There are 3 nested groupings, the coarsest first. Each group lies inside one group of the grouping before and may be the whole of it. The rows also spread widely along 3 directions, which tell nothing about the answers.
Known rows, each followed by its group in each grouping:
9,9,9,-11,-16,-15,-21,-20,22,0,-32,-23,9,34,43,-17 : Zuvar K380 Tefi
9,-5,9,-2,-5,-5,-11,-7,1,8,-12,-5,7,16,21,-8 : Dinif K378 til
3,-28,24,21,-10,7,-1,-1,7,38,22,-14,-9,50,-9,13 : Zipi K484 tute
5,5,-2,-11,-6,-2,4,-14,2,-4,-6,9,7,0,9,4 : Zuvar K186 rap
-24,13,2,8,-5,-26,-26,-26,5,36,-14,-12,0,19,56,3 : Zuvar K471 fekot
6,-12,9,-1,-7,2,-8,-6,10,12,-20,-22,3,30,16,-22 : Zipi K827 Kot
-12,15,-22,1,3,-13,-7,-13,-14,-3,-12,9,6,-32,27,3 : Zuvar K380 ruk
-20,5,-11,13,0,-11,-7,-22,-19,27,15,9,1,-3,14,18 : Zuvar K774 notu
-6,12,-17,-5,-3,-14,-8,-21,-13,-1,-15,6,8,-13,24,-7 : Zuvar K774 bofe
9,-2,8,-15,-11,2,-4,-10,10,-10,5,1,1,10,4,0 : Zuvar K471 marip
0,-5,-1,6,1,4,1,4,-17,11,13,11,6,-7,0,10 : Dinif K378 tor
15,-18,14,-1,-9,8,-2,7,8,0,-4,-17,3,32,-4,-10 : Zipi K484 lam
16,-9,3,-18,-7,5,-1,1,0,-16,-16,-1,12,6,15,-18 : Dinif K470 zep
25,-22,30,-4,-14,12,-7,-2,13,16,12,-12,6,57,-6,3 : Dinif K378 Kuv
3,4,2,-7,-7,-4,-9,-13,5,-1,4,0,2,8,11,1 : Zuvar K471 dedi
6,3,-5,-7,-8,0,-2,-11,5,-9,-3,3,4,0,5,7 : Zuvar K380 muk
-3,1,-5,0,-4,-7,-4,-20,-10,9,7,10,4,1,6,10 : Zuvar K774 limi
-9,3,-11,4,-2,-5,-2,-17,-15,10,13,10,5,-5,3,12 : Zuvar K774 notu
-18,-10,-12,20,7,6,9,11,-30,12,22,14,-4,-28,-14,16 : Zipi K484 lam
9,-11,-3,-12,-2,10,5,4,-9,-11,3,11,8,-7,1,-4 : Dinif K470 zep
2,-12,15,-1,-11,-4,-13,-11,8,27,-10,-14,5,39,31,-5 : Dinif K470 zep
-8,-9,11,13,-9,-4,-8,-25,0,43,29,2,-5,35,1,28 : Zuvar K774 limi
-11,8,-14,-6,0,-5,0,-8,-14,-10,7,18,0,-33,8,8 : Zuvar K471 marip
-5,7,-3,-3,-5,-7,-10,-14,-2,3,2,3,2,-3,16,4 : Zuvar K471 dedi

New rows, each followed by its group in each grouping:
23,-7,7,-13,-6,6,-5,4,-3,-15,-12,-2,13,14,6,-13 : Dinif K378 Kuv
9,3,-9,-11,-5,-1,-1,-14,-7,-15,-2,5,11,-2,2,-5 : Zuvar K774 notu
-3,6,-18,0,7,0,3,8,-28,-12,-3,20,12,-40,9,-2 : Dinif K378 tor
4,14,-26,-16,1,-7,2,-10,-21,-35,-16,14,14,-35,9,-14 : Zuvar K774 notu
-3,-10,4,1,-4,1,-4,-6,-6,17,3,2,4,11,17,3 : Dinif K470 zep
6,-16,10,9,-6,3,1,4,-1,8,0,-9,-1,20,-1,-5 : Zipi K484 tute
16,-12,-11,-8,2,13,17,19,-18,-43,-3,13,7,-30,-24,-16 : Zipi K484 tute
-3,-2,-2,4,-6,2,-1,-12,0,11,19,9,-2,3,-5,25 : Zuvar K380 muk
4,10,-9,-9,-8,-9,-9,-15,6,-10,-22,-4,7,-3,23,-3 : Zuvar K380 muk
-1,-2,5,-6,-7,2,-2,-11,2,2,16,7,-2,3,1,11 : Zuvar K471 marip
3,-10,1,2,-3,3,0,8,-6,-5,-8,-8,4,3,2,-9 : Zipi K484 lam
14,-7,0,-6,-1,11,6,10,-12,-14,8,13,11,-10,-10,0 : Dinif K378 tor
-9,5,3,2,-6,-9,-13,-18,3,17,6,-2,-1,10,20,8 : Zuvar K471 dedi
12,-10,12,-2,-5,1,-8,-5,0,5,-3,-2,6,18,10,-4 : Dinif K378 til
4,-11,-1,-7,-3,7,3,1,-10,-2,3,10,7,-3,5,-1 : Dinif K470 zep
11,-14,5,-1,-1,14,4,7,-15,0,21,12,7,4,-16,11 : Dinif K378 Kuv
4,-11,5,6,-1,9,1,4,-11,13,20,9,5,4,-6,13 : Dinif K378 tor
4,7,-8,-9,-7,-4,-5,-10,0,-14,-8,3,7,-7,15,-3 : Zuvar K380 Tefi
21,0,-10,-19,1,8,5,12,-19,-40,-14,13,18,-25,-2,-17 : Dinif K378 Kuv
9,-17,5,4,0,21,13,12,-17,4,42,23,4,-6,-35,24 : Dinif K378 tor
7,4,-2,-14,-6,-2,5,-12,3,-8,-8,9,8,1,8,3 : Zuvar K186 rap
-1,6,-2,-5,-6,-6,-9,-13,1,-1,3,2,2,0,13,2 : Zuvar K471 dedi
6,-4,3,-1,-8,1,-5,-13,6,6,9,0,3,12,3,12 : Zuvar K380 ruk
-7,19,-26,-13,3,-10,5,-10,-18,-21,-22,22,11,-44,22,-3 : Zuvar K186 rap
-10,-26,15,25,-3,12,3,5,-7,41,40,-1,-11,26,-23,28 : Zipi K484 lam
16,-19,8,-7,-6,15,4,3,5,-6,-5,-10,3,20,-10,-18 : Zipi K827 Kot
-4,0,-8,-3,0,6,14,-8,-12,2,23,27,2,-17,-15,25 : Zuvar K186 rap
-12,16,-14,2,-3,-22,-15,-25,-10,11,-22,-6,8,-2,41,-7 : Zuvar K774 notu
8,-13,4,0,-3,7,2,10,-4,-8,-5,-7,4,8,-5,-10 : Zipi K484 lam
9,-11,1,-11,-4,7,1,0,-5,-6,-2,5,8,2,8,-6 : Dinif K470 zep
-14,19,-8,-4,-2,-25,-21,-21,1,8,-26,-7,6,-1,53,-10 : Zuvar K471 fekot
-10,12,-6,-6,-4,-13,-11,-16,-1,0,-10,2,1,-11,31,-3 : Zuvar K471 marip
13,-3,7,-5,-6,0,-6,1,-2,-1,-9,-3,12,10,13,-9 : Dinif K378 tor
20,1,3,-18,-12,2,-3,-9,14,-22,-14,-5,7,13,4,-4 : Zuvar K380 muk
-7,-8,15,9,-10,1,0,-20,7,43,26,5,-4,34,2,32 : Zuvar K186 rap
-9,7,-15,4,0,-7,-5,-12,-11,3,3,10,3,-21,14,13 : Zuvar K380 ruk
2,-17,8,8,-4,8,3,8,-5,7,9,-6,-1,13,-10,1 : Zipi K484 lam
